Every row belongs to one group in each of 3 separate groupings. Each group adds its own fixed numbers to the row, and there is some noise. The rows also spread widely along 2 directions, which tell nothing about the answers.
In the rows, zero is written as 128.
Known rows, each followed by its group in each grouping:
[ 92  63 126 196 106 176  67 134  80 142 178 122 175  51 150 155 110  85
  94  41]  Z702 (0) (1)
[127 111 108 123 134 106  98  87  80 139 123 119 124  88 124 127 144 116
 107 109]  Z234 (2) (2)
[ 95 124 115 149 153  81 113  73  94 131 147 168 103  83 142 149 133 112
 123  89]  Z195 (1) (2)
[134 134 107 116 122 119 133 106 178 110  95 126  31 122 106  93 158 168
 143 179]  Z195 (3) (0)
[127 108 122 117 149 109  95 158 112 133 122 157 132 123 112 178 158 132
 110 122]  Z234 (1) (1)
[132 148  98 153 123 159 124 126 126 103  90 111  77  82 134  93 143 158
 140 115]  Z702 (2) (0)
[120  99 129  83 150 179 136 173 157 138 128 123  95 150  57 171 176 170
 102 179]  Z234 (0) (1)
[116  79 110 159  93 153  39 130 124 161 127 119 156  67 155 148 139 136
 115  84]  Z702 (3) (1)
[163 108 132 149 114 126  66 114  66 118 126  88 132  60 152  98 139 116
 137  66]  Z234 (2) (0)
[125 120 109 125 159  72 139 101  93 149 127 173 109 122 103 157 145 106
 108 125]  Z234 (1) (2)
[119  93 130  97 133 143 131 112 100 159 154 133  97 118  83 161 163 137
  85 146]  Z234 (0) (2)
[ 86  97 132 115 139 168 131 139 148 116 149 126  88 113  90 154 153 143
 113 143]  Z195 (0) (1)
[110  96 121 108 149 129 158 110 107 152 152 144  94 132  71 151 158 122
  85 160]  Z234 (0) (2)
[ 71 111 117 123 151 150 192 138 161 105 117 147  65 156  51 146 151 133
 122 185]  Z195 (0) (1)
[160  87 140 151 121 141 105 123  74 126 170 107 117  80 118 122 130 103
 106  88]  Z234 (0) (0)

New rows, each followed by its group in each grouping:
[ 86  90 104 182 118 140 130  78  81 144 171 151 131  72 118 140 112  82
  90  82]  Z702 (0) (2)
[134 105 124 104 131 148  65 153 104 130 117  97 138  91 122 149 166 149
 126 117]  Z234 (2) (1)
[ 80  99 124 134 140 150 149 133 143 105 146 134  90 121  82 148 145 123
 119 147]  Z195 (0) (1)
[115 120 104 159 132 173 174 129 149 118 122 129  68 105  89 114 133 143
 119 138]  Z702 (0) (0)
[ 96 139  93 134 152 112 135 103 129 139 118 178  93 109 115 162 142 146
 110 125]  Z702 (1) (2)
[ 97  86 144 117 119 183  68 132 123 127 170 107 116  80 122 156 147 152
 111  95]  Z195 (0) (1)
[135  93 102 110 122  87 120  90 116 169 115 142 102 127 108 138 153 122
 102 153]  Z234 (3) (2)
[ 85 104 120 130 138 128 139  72 117 133 163 141  89  96 103 136 139 119
 104 129]  Z195 (0) (2)
[ 80  88 101 185 125 130 142  81  79 144 167 153 127  80 113 132 105  69
  86  89]  Z702 (0) (2)
[119  95 130 105 139 138 129 105 106 159 155 128 103 114  84 159 159 134
  85 142]  Z234 (0) (2)
[142  91 126 166 138 116 164 119  86 115 145 131  95 113  88 111 122  81
 106 122]  Z234 (0) (0)
[153 126 120 137 136 117 121 127  88 104 107 107  95  91 124  92 141 119
 139 110]  Z234 (2) (0)
[153 122 113 164 138 100 144 114  75 101 106 110 103  94 121  84 120  89
 136 105]  Z234 (2) (0)
[119 115 109 121 157  71 134 103  92 148 123 170 115 123 103 153 149 107
 102 128]  Z234 (1) (2)
[110 113 138  62 111 227  40 133 155 190 167  89  97  64 124 176 201 252
  84 118]  Z702 (0) (2)
[ 90  89 135 127 135 170 117 131 138 124 161 121 101 108  97 158 149 136
 119 127]  Z195 (0) (1)
[ 95 108 107 129 127 116 117 122 158 126 111 139  93 124 106 133 145 132
 137 155]  Z195 (3) (1)
[102 113 121 110 129 154  67 131 124 113 123  94 116  77 143 135 156 162
 143 108]  Z195 (2) (1)
[ 80  84 130 160 133 149 132 124 114 109 158 142 110 101 104 143 126  98
 117 118]  Z195 (0) (1)
[132 109 126 137 108 204  81 135 128 136 153 101  94  67 129 128 147 177
 109  97]  Z702 (0) (0)
[ 88 124 115 133 140 136 111 115 123  98 115 119 104  90 126 127 140 123
 154 123]  Z195 (2) (1)
[112  86 113 196 143  61 130 130  62 115 128 176 161 114 119 153 109  35
 122  80]  Z234 (1) (1)
[136 138 105 167 115 150 108 123 113 103 100 108  93  61 146  92 129 138
 140  93]  Z702 (2) (0)
[ 89 117  94 174 136 124 115 138 111 122 112 166 139  99 136 162 124 110
 123  92]  Z702 (1) (1)
[ 91 122  89 178 136  84 120  96  85 144 140 180 137  74 147 150 110  82
 109  77]  Z702 (1) (2)
